The same things were measured in two ways. Each way mixes the same 11 hidden numbers, adds some noise and spreads widely along 7 directions of its own, which tell nothing about the thing.
Some things both ways: the first way, then the second way.
[ 2 -3 -4  5 -6  4  8  2 11 -8 -7 -8 -3 -4 -4  2 -3 -2 -2 -6  3 -7  3]
[  5   5 -13   0  -7   5  -2 -17  -7   8   4   7 -16   1 -14  -2 -10 -12
   2  -5   2  -6 -11  -3   2]

[  2 -13   0  -2  -7  -7   4  10   9  14  15  -1   7  -9   3   3   9   0
  -3  -2  -4   0   2]
[  2   8  -8  -1  -2 -10   5   3  -1   6   3  -9   1  -3  -2  -8   7   4
  11   3   5  -6  -2  12  15]

[-5 -3 -8 -2 -1  2 -1  0  2 -4 -3  4 -5 -8 -7  4  5 -5 -3  9  6  5 -1]
[ -3  -6  -2   9   1  -7   3   1   1  -3  -1  -6  -3 -11   1  -1   2   4
   9  11   5   4  -4   6   8]

[  0  -1   6  -4  18  -7   8 -11  -9  -9  -2  13   1   4  -3   1  -9   5
   3   4  -3  -3 -15]
[  5  -8   5  -2 -14  -1   1 -15  -4  10   3   1  -4   6  -5  -2   7   6
  10  -6   8  10  -1  -2  16]

[  4  14  -5   8  -4  13   8  -1 -19  -7   5   0  12   2   6  17 -18  17
 -11  -5 -11   3  15]
[ -6   7 -11  -9 -19  -7   2 -13 -10  26  -4  14   4   6  -3 -12   6  -8
   8 -13   7  -3  -1   9   2]

[  4  -4  -2  16  -2  -3   4   3   1  -1   4   3   7   0  13 -14  -5  10
  10  -9  -8  -2   0]
[ 22   2   7  -4  -3   3  -5  11   3   3 -10  -2 -14  -1  -4   6   0   3
 -21  11   7  10  -9  -6  15]

[ -8  -5  18  -6   5  -8   2   3  -2   9   6  10  -5   3   6   4  -2 -12
   1  12  -3   3  -5]
[ -1  -2  -2   1   9   4  -4  -2  -5   3   0  -2  -4  -3   3  -8  -4   9
   7 -18   7  -9 -22   3 -11]

[ 12  -1  -9   5 -15  10   5   6 -15  -5  -6 -15  -5   1 -14   0  -7  -4
  -7   9   2   4  23]
[ -1  -4  -6   3   6  -3   4   0  -5   6  10  -4  -1  -4   9   3   9   1
  13   6   0  -6  -9   7 -12]

[  4   4   0   1   5   9   6  -2   5 -13  -3 -12   0   8   1  -1  -6  -2
   1   9   2  -3  -4]
[  3   7 -14   0  -4   0  -1  11   2  -3  -5  -5  -7 -19   5   3  -5 -14
  -2   9   2  -4  -1  -2   1]

[ -8  -1   7 -11 -16   0  -7  -3   7   7  10   9  -3 -12 -12  23  13   6
 -25 -14   9  -1  10]
[  2   0  -6  -8  -6  -8   3  -1  -7  16   1  12  -6  -4 -10 -19   1   6
  -4 -13  17  -7 -11  12   2]

[ -5  -1  -2 -11   0  -2   0  -2   7  -4   4   6 -14  -5  -8   6  12  -3
  -1   4   9   0  -5]
[ -3   5  -1   4 -12  -1 -11 -26  -9   1 -13  14 -19   0 -12  -3 -14  -8
  -5  -1   7  -4  -8  -3   7]

[  5   7   2   0   1  -3  -6  -9  -7   2  -3   7  13  -5  -9  16  -3  15
  -8 -13  -1  -4   2]
[ -8  -3 -12   3  10  -4   2  -1  -3  -1   4 -13   6  -5  16  -1   9  10
  18  -6  11  -7  -3  12 -15]

[ -6   6  -7  -3   1  -3   6  -1  -8  -8   7   9  -2  -1  -1  11   0   1
 -11   4   0   8   2]
[  1   5  -1   4  -9  -8  -7 -17 -12   6 -11   6  -4   1  -5   0  -5   2
   9  -6   1   1 -10  -1   7]

[ 5 -2  3 -2 -5  1  1 -6  5 10  5  1 -2  1 -6  4  2 -1 -6 -7 -3 -5 -7]
[  3   3  -2  -1   9   1  -5  -7 -10   0   6  -8  -9  -3   4   0   4  13
  17 -10   9 -18  -7   2  -4]

[ -7  -2  -7   1  -5  12  14  -6  -7  -3 -11   3 -24  -1  -7   3 -13  -9
   1  17  -2   2  -1]
[ 15   6   0   0   2   3  -2  -2  -7   6   6   2  -8  -2  -5  -5  -3  13
  -4  -7   7  -2 -14   3   0]

[ -3   2  -7   6 -10  13  -5  -3   8  -1  -5   5 -15 -10   6   4 -14   0
  -7  -8   2  -6  -9]
[  7   8  -9 -13  -1  -2  -4  10   4   1  -7 -15  -9  -4   6   9   1  -8
   4  -4   6  -9   2  -4  11]

[ -8   8  -1   1 -15   9   7   2   2   0   4   3  -4   8   1   4  -1 -13
  -4   1   5   1   0]
[ -4  -6  -8   1   1 -17  -8  -8  -7  -1  -5  -4 -11   2  -7  -9   3  -5
  16   2   6 -17  -8   5  -3]

[ 11  -1   2  -2  -5 -12  -1  -5  -9  -8   7  -3  14  -4  -9  13   4   9
 -22 -20   7  -8   8]
[ 7 -6 -7 -3 -2 -2  0 -7 -2  9  6 -8 -6  3  5  6  6  2  6 -9 12 10 -4  1
 -4]

[-1  6 11  5 -3 -2 -7  2  5  3  1 -3  8  8  0 -8  8  3 11  5  0  2  7]
[  7  -1 -10  -8  -3  10   5   1   2   5   7  -9 -11  -8   1   4   2  -8
   7  -3   9  -4   4  -5   9]

[ 11  -8  -2  26  -9  -2   0  -2 -16  -4  -4  -2   3   9  -1 -20   1  -8
   7   2  -1  -3   6]
[  9  -2   1  -7  -4  13  -2 -13 -10  10   0   7 -10   4  -4  -7   0  11
   0 -18  12  -8  -9  -3   1]

[ 18   0   4   6   0  -2   3   3 -11   3   7  -8   4  17 -10   9   1 -13
  -8   1  -5   1  11]
[ 16  10 -10  -8 -24  -9  -1   4  -5  -5  -9  -1   0  -1  -3   6  -1  -2
  -7   8  -2  -4  13  -3  15]

[  3  -7  18 -17   2  -6   7   8  -6  15  20   1   4   5  -3   6   7  -7
  -2  11  -4   4   5]
[ 16  13  -2 -11 -32   4   3 -15 -13  16   8   7 -12  -5  -4  -5   2  -9
  -5 -12   6   2   7  -5  23]

[-10  -7   2   9   0  -1   4  -4  -5  -1  -5  13 -10  -1  -2  -9   3  -7
   7   8  -2   4  -1]
[  4  -1  -3  -2 -10   0  -3  -7 -10   6 -15  14 -10   2  -7  -6   1   6
 -13   2  12  -8  -3   5   6]

[  8  11   1   7   4  13   6  -6 -14  -2   0   0   0  16  -3  19 -11   0
  -1  12  -8   0   4]
[  9 -10   5  10   7   7  -3  -1   1 -10   3 -10  -7  -5   3  -1   5  11
   2  10   6   6 -12  -1  -2]

[  0  11  -4  -8  -1   7  -7 -10  -6 -12  -2  11 -11   4 -12   8  -5  17
  -4   9   8   4   3]
[ -7   5   4   0  -9  -6  -8 -11 -10   4 -12   7  -5  -4   1  -6  -4  -8
   9  -7  -1 -12 -12  -4   3]

[ -1   3   7   7  17  -1  11 -13  -4   2   3   9   9   8   5   3  -1  16
  16  10 -16  -2  -9]
[  8   7  -4   3  -9  13  -6 -15  -8   3  -7   9 -11  -2  -5  -6  -2   9
 -10   0  13   0  -3   2  11]

[ -5  17   2  20   3  -3   1 -10 -18 -19  -2   2  15  22  -1  -2   8  12
   4  13   0   7  15]
[ -2  -6 -15  -9  -8   5   4  -8  -7  20  -6  10   3   0  -9 -18   1   8
  11 -19  18  -5   0   6   0]

[-7 -3  8 -2 -2 -2  3  0  3  1  2  5 -2 -1  2 -1  6 -7  7  4  5 -5 -7]
[ -1  -4  -6   1   6 -13  -3   2   9 -11   3 -21 -13  -2   4   9   0  -9
   6   7   4  -4  -5   3   5]

[ 10 -11  -7  11 -11   3  -2   5   1   2  12  -1   2  -3   2   1   5   2
  -6  -1   1  -3   4]
[ -3   5   1   0  -9   5  -2 -15  -8  10  -3   7  -9  -2 -10 -16  -2  -2
  10  -9   4 -11 -12   2  16]

[ -4  -2   4  12 -11  -6   4   3  -5   4   7  -1  23  -5   4 -16  16   3
  10  -9  -2  -2   7]
[  0  -7  -5   0   3  -3   1 -16  -3   8  12  -4 -17   0  -3   0   5   1
   6  -3  17   1  -4   6   2]

[14 -1  5 -5  3  6 -4 -5  1 -3 -1 -6 -1  0 -7 -3 -4  9  4 -1  2 -7 -2]
[  0   6   4  -6  -9   3   0 -10   0   3  11  -4 -15  -7   2  11  -4 -19
   8  -2  -4  -3  -2  -9  13]

Other things, the second way, with their names:
K_686: [  4  -2  -2  -2  15   1  -3 -14 -10  16  13   0  -8   0  -9 -14  -1  18
  23 -26  16  -7 -21   5  -8]
K_681: [ -6   3  -7  -5 -10 -13  -9  -7  -6  12  -6   8  -1   6   1   0   6  -4
   8  -2   8   1  -2   6  -4]
K_173: [  4  -1   2  -6   0 -14  -4   5   3  -2  -6  -2  -8   4  -4   2  -1   7
  -6  -1   9   1  -7   4   5]
K_749: [ 10  -2  -6 -14 -19  -4   4  -3   0  23   8   5   3  10 -11 -10   6  -6
   5 -11   7  12   1   0   6]
K_805: [  8  17  -2  -7 -13 -15   2   7   6  -2  -1  -1  -1  -2 -10  -4 -16  -3
 -18  -3   0   3  -4   7  17]
K_652: [  2  -1  -4 -16   1  -2  12  -7  -5  27  15   3   2   4  -8 -17  -2  14
  12 -40  17  -6 -12  10  -3]
K_248: [ 10  -5  -9  -7 -18  25   5 -27  -7  15   5   3 -10   6   1  13   3  -1
   3 -12  13  10  14 -10  10]
K_487: [ 13   5  -6  -5 -15   2   5  -5  -8  13   9   4  -3  -5  -1   2  -1  -6
   2  -9  -1   2  -2  -3   4]
K_864: [  8   5   2   3  -2 -20  -7   6  -3  -8  -2 -10  -6 -11   4  11  -3   2
   5   5   0   3  -5  -2   7]
K_993: [  8  -5  -6   0  -5   2  -6 -11 -11   6 -10   4  -9  -2  -8  -9  -4   1
   5  -5   7  -7  -8  -4  -2]
K_17: [  7  24   0  -5  -3  -4  -3   8  -3   4  -2   3  -1 -11  -1  -8 -11   5
  -8 -11   1  -8 -14   5   6]
K_272: [ -5  10  -9  -4 -15  -3 -11 -23 -16  12  -5  14   0   3 -17 -22 -11   4
  22 -28   5 -12 -11   0   5]
K_207: [ -1   4 -11   5 -10   3  -8 -15 -12   0 -12  10 -17  -4   0   2  -3 -13
  -8   9   3 -12  -5   0  -3]
K_666: [ -7 -12  -3  -1  -1  -8   0  -5   1   0  -2  -8 -11  -1  -4   3   4  -6
  18   3   5  -6  -2   0  14]
K_995: [ -1  -4  -5   5   6  13   2 -23  -9  15  18  -5  -4  -6   6  -8   7  15
  25 -21  19   6  -9   5  -6]
K_559: [  0 -14 -22 -10  -1  22  10 -19  -8  23   8  -5  -6   3  12   8  16   1
  20 -17  23  -3  14   0  -9]
K_345: [  2   3 -15   3  -5   5   3 -10 -14  11  -4  11  -2 -13   3  -7  -2  14
  -4 -11  20   1   0   9  -7]
K_279: [-14  -8  -8  15  14  -6  -6 -11  -7  -4  -7  -6  -7   0  10   5  13   6
  18  15   7 -11 -10  12  -9]
K_847: [ -1  17 -16   0  -4  -3  -9 -12 -12  -5  -8  -1  -6  -7   5  -8  -8  -1
   3 -11   8 -20  -3   7  -7]
K_289: [ -6  -4  -6   2 -12 -25 -12 -15  -8  -4 -12   1  -6  10  -9  -1   3  -6
  17   8   1  -9   1   3   4]
K_117: [  3   0   0   4 -14  -8 -13 -29 -17   1 -11   7 -16   9 -15  -4  -5  -2
  12  -2   0 -12  -7  -6   9]
K_363: [  3  -8 -16 -17 -13  12  10  -8   3  25   4  -8  -8   7   1   0  20  -6
  14 -11  23   4  17   3  22]
K_600: [  0 -13  -9   2   1  12   8 -26  -7  24   9   8 -10  10  -8 -11  12  10
   4  -6  25   8  -5  13  -1]
K_166: [ 20  -1   4  -8 -14   4  -3  -6  -1   3  -6  -3 -11   6  -8  -1  -2   0
  -9  -5   7   5   0  -9  17]
K_325: [ 10   8   5  -2 -10 -20  -6  14   2 -15   6  -6  -4 -12  -6   0  -9  -3
  -1   3  -6  -1  -7  -2  13]
K_673: [  8 -11   3   4   6  -2  -8  -7   4 -12   3 -22 -19  -1   9  18   0 -10
   5   4   0   4  -9 -11  -1]
K_251: [ -7  -5  -1  -1   0  -5   5  -8   5  -3  12 -14 -10   2   8  13   4 -12
  12   2  -2  -6  -2   1   5]
K_10: [-10  -5  12  -1   5  -1  -6 -18  -5  16  -4  12  -5  11 -12 -22   2  13
  13 -10  13  -6 -19   8   1]
K_966: [ 15  -1  -9 -15  -9   2   6   9   3  10   4 -12  -3  -4   1  -7   4   0
   1 -15  15   1   6  -1   8]
K_492: [ -1  -8  -4   3   7  16   2 -12  -7   9   4   0 -10 -11  10   6   7  12
  10  -6  21   3  -1   2  -4]
K_356: [ -7  -3  -8   2  -9   7  -2 -22 -11   6  -2   4 -13  -3  -2   4  -2 -13
  19  -1  -1 -12  -4  -6   7]
K_159: [  9  -6   1   6 -23   6  -3 -25 -12  13  -5  16 -14   2 -12  -1   4  -2
  -3   8   9  13   0  -4  19]
K_353: [  6 -11  -4  -9   0   2   4  -1   1  13  10  -5  -2   4   4   1   8   1
  10 -13  11   6  -4   0  -8]
K_857: [  7   3  -6 -14 -10 -17   0   7   5   8  -1  -2   3   7 -13  -9  -4  -1
   5 -12   5   1  -2   4  11]
K_760: [  7 -13   8 -12 -16   4   2 -15  -1  28   3  13 -14  13 -13 -10  19   2
  -3   1  24  13   5   3  18]
K_472: [ 11   9   3  -9 -14 -12  -6  -7  -5   3   5   3  -7   6 -15 -15 -12   6
  -2 -25   3  -4 -15   2  13]
K_467: [ -2  -1 -10 -10 -18  -4  -8 -11  -9   7  -3   5 -10   8 -10  -8   5  -6
  11 -13   7 -14  -3   1  13]
K_662: [  0 -13   2   8   5   4  -1  -9  -7   3  12   1 -13  -7  -2  -1   4   7
  10  -3   9   2 -19   2   0]
K_813: [ -2  -6  -6  -5 -11  -2   0 -14  -1   5   9  -6  -2   6   0  -2  10   2
  20  -7  11   3   7   4   9]
K_574: [  2   7  -1  -4 -11  -3 -15  -8  -4  -4  -6   2 -13   1 -13  -9  -8  -2
   7 -13   5  -8 -12  -4  17]
K_577: [  3   0  -9   1  -3   6  -8  -6  -9   1 -21   0  -6   3   2  -2   0  -5
   3   3   0 -15  -8  -3  -3]
K_75: [  8  -3  -4  -9  11  10   3   2   2   6   0 -16  -7  -1  12   8   5   4
   7  -7  11  -9   0  -2  -2]
K_826: [  7   0 -11   2  -6   0   5   3   3  -4  -3 -15  -1  -4   7  12   2  -7
   4  10  -3   4   4  -2   9]
K_710: [-11   2  -3   7  -5 -10  -9 -15  -7   1  -5   7  -7   2  -7  -1   2   2
  14   8   4  -4  -6   8  10]
K_329: [  2   2 -10  -5  -2   3  -5 -15  -5  -1   8 -14 -12   5   8   3   6  -5
  14 -10   9 -11   1   0  -4]
K_89: [ 12 -11 -15  -8  -9  23   7  -8  -2  10   1  -7 -16  -8   1   1   6  -6
   1 -10  18   0   8  -9  11]
K_631: [  5 -14   5  -4 -13  -1  -6 -19   1   6   3   2 -13  15 -10  -3  11  -1
   7   4  14  11   4  -2  11]
K_585: [  5 -12  -6  -8 -15  -5   5 -10  -2  10  14  -2 -13   5 -13  -3  12  -6
  16   1   9  -1   7   1  20]
K_99: [ 13   6  -3  -8   2  -8   3  19   4   8   8  -6   8  -5  -5 -12   0  12
   6  -9   5   2  -9   6   3]
K_186: [  1   4  -5   1  -4  -4   4 -20  -9  10   8  -1  -5   3   6   9   3  -6
  10  -1   0  -3   0   3  -4]
K_72: [-11  -7 -10  -1  -8  -1  -4 -13  -7   9 -17   2   0   2   6  -2   6  -4
  18  -6  11  -4   1   1  -3]
K_910: [  2   0  -6  -8  -5  -8   0  -5  -7  23   6  11  -2   0  -9 -18   2   6
   6 -18  16   3 -13  10  -4]
K_639: [  2 -13 -13  -8  -1   1  13  -3   0  15  18  -7   0  -3  -4 -13  14  14
  20 -13  22   2   6  12   7]

Some of these things the first way, each followed by its name:
[-16  13   1  -8  -7   5   6  -2   8   7   2   8  -5  -1   4  10  -5   2
  -2  -4  -2   2  -6]	K_686
[ 14  -6 -14   3  -4  10  13   0 -14 -12  -9  -7 -10  -5 -13  -6 -13  -6
   1  -1   1  -3   5]	K_186
[ 11  -4   5 -12  -4 -11   0   5  -3   8  13  -7   4  -5  -1  10  -1   2
 -18  -8  -1  -2   5]	K_681
[  3  -6   5  -2  -3  -4   3   9   1   4   5   0  -9   2   5   5  -4 -22
  -7   1   2  -2  -6]	K_857
[  6  -2  -5  11  -4  -9   3   4 -10  -2   7  -5  23   1   4 -15   6  -5
  -3 -13  -2   0   0]	K_864
[  0  -1  11   7  -4  -2   3  -3 -12  -1   9  -6  19   5  -3  11   9  -1
 -17   0  -1   1  14]	K_662
[  7  -4   8 -21   7  -2  11 -12   2   2  12   0  -9   8 -14  18   7  -2
 -10   9   4  -8 -12]	K_847
[  5  -3   3  19  -6   7  15  -8 -13 -15  -2 -13   9  18  -5 -12   5  -6
  -1  12   2  -5   7]	K_585
[ -1   6  -6  10 -16  24   5   9  -5   5   2  -6  -6  -3   3  19 -10 -14
 -12  -2  -6   4  13]	K_207
[ -1   4  -2  21  -7  11   1  -2 -10   1  -2   5   4  -3   9   5 -11  -6
  -5 -17  -9  -3  -1]	K_173
[ 11   9  -1   3  -6   6  -6  -4  -2   5   3   2   3  -1  -4  19  -7   8
  -7 -16  -1  -8   0]	K_631
[ -7   3   4   9  -2   4   0  -6   4   4   4   6   1   2  12   9  -5  -1
  -5   2  -4  -4 -11]	K_574
[ -5  15   9  16   0  -5  -6  -4 -13  -6  -7   3  19   8   1  -6   3  10
   9  -4  -2   4  13]	K_559
[ 17  -4  18 -16  -3 -18  -2  -9  -7   5  19  -7   6  16 -21  10  23   9
  -8   9  11  -9  10]	K_329
[  5 -15  -2  14   5   3  11   5  -5   1  -3   2  -3  -8   6  -7  -7 -16
  12  -2  -8  -5  -8]	K_805
[-12   2   2   6  -7   6  -5   0   3   1   0  11  -4 -11   9   8  -3   6
  -4   0   0   0  -1]	K_363
[ 24   4   7  21  12   1   1  -1 -17  -4   5 -10  26  11   5  13  -9  -1
  -7 -21 -16  -7   6]	K_248
[  9  -4  -7   8  -1 -13   3  -5  -3 -10   3  -6   8   9  -3  -6   8   2
  -6   5   6  -4  -4]	K_272
[ 11  -2   7  -3   4  11  11 -11  -3  -2  12   2  -2   2   3  13 -13  13
  -8 -10  -7 -12  -9]	K_760
[-13  12  -1   8   4   0   7  -8 -18  -9  -4   7  11   4  -3   1   5   6
   3   8  -5  10   8]	K_345
[ -2  -1   1  -5   9 -11   6  -7  -3   1   0   3  13  -6   0  -2   0   8
   5   1  -3  -4 -13]	K_995
[ -1  13  -5   9  -6   2  -2  -3   2 -10  -2   8   7   7  -1   2  -3   5
  -2 -13   4  -1   0]	K_993
[ 12  -5  -8   8  -8  14   3  -2  -8  -2  -8 -13  -9   2  -8   1 -12 -21
 -11   2   2  -6  -3]	K_325
[  4  -4   2   3 -14  -7 -11   3  -1  -1   1   3  -4  -1  -7  -5   8  -7
  -5  -2  14  -3   5]	K_966
[  4   9  -1   3  -2  -3   0   0  -9  -8 -10  -1   8   2 -12  -2  -5  12
   2  -3   1   4  17]	K_487
[-11   9 -10  -3   0   5  -9 -19  -2 -11 -17  10 -12 -13 -15   4   1  21
  -2   2   7   1  -2]	K_492
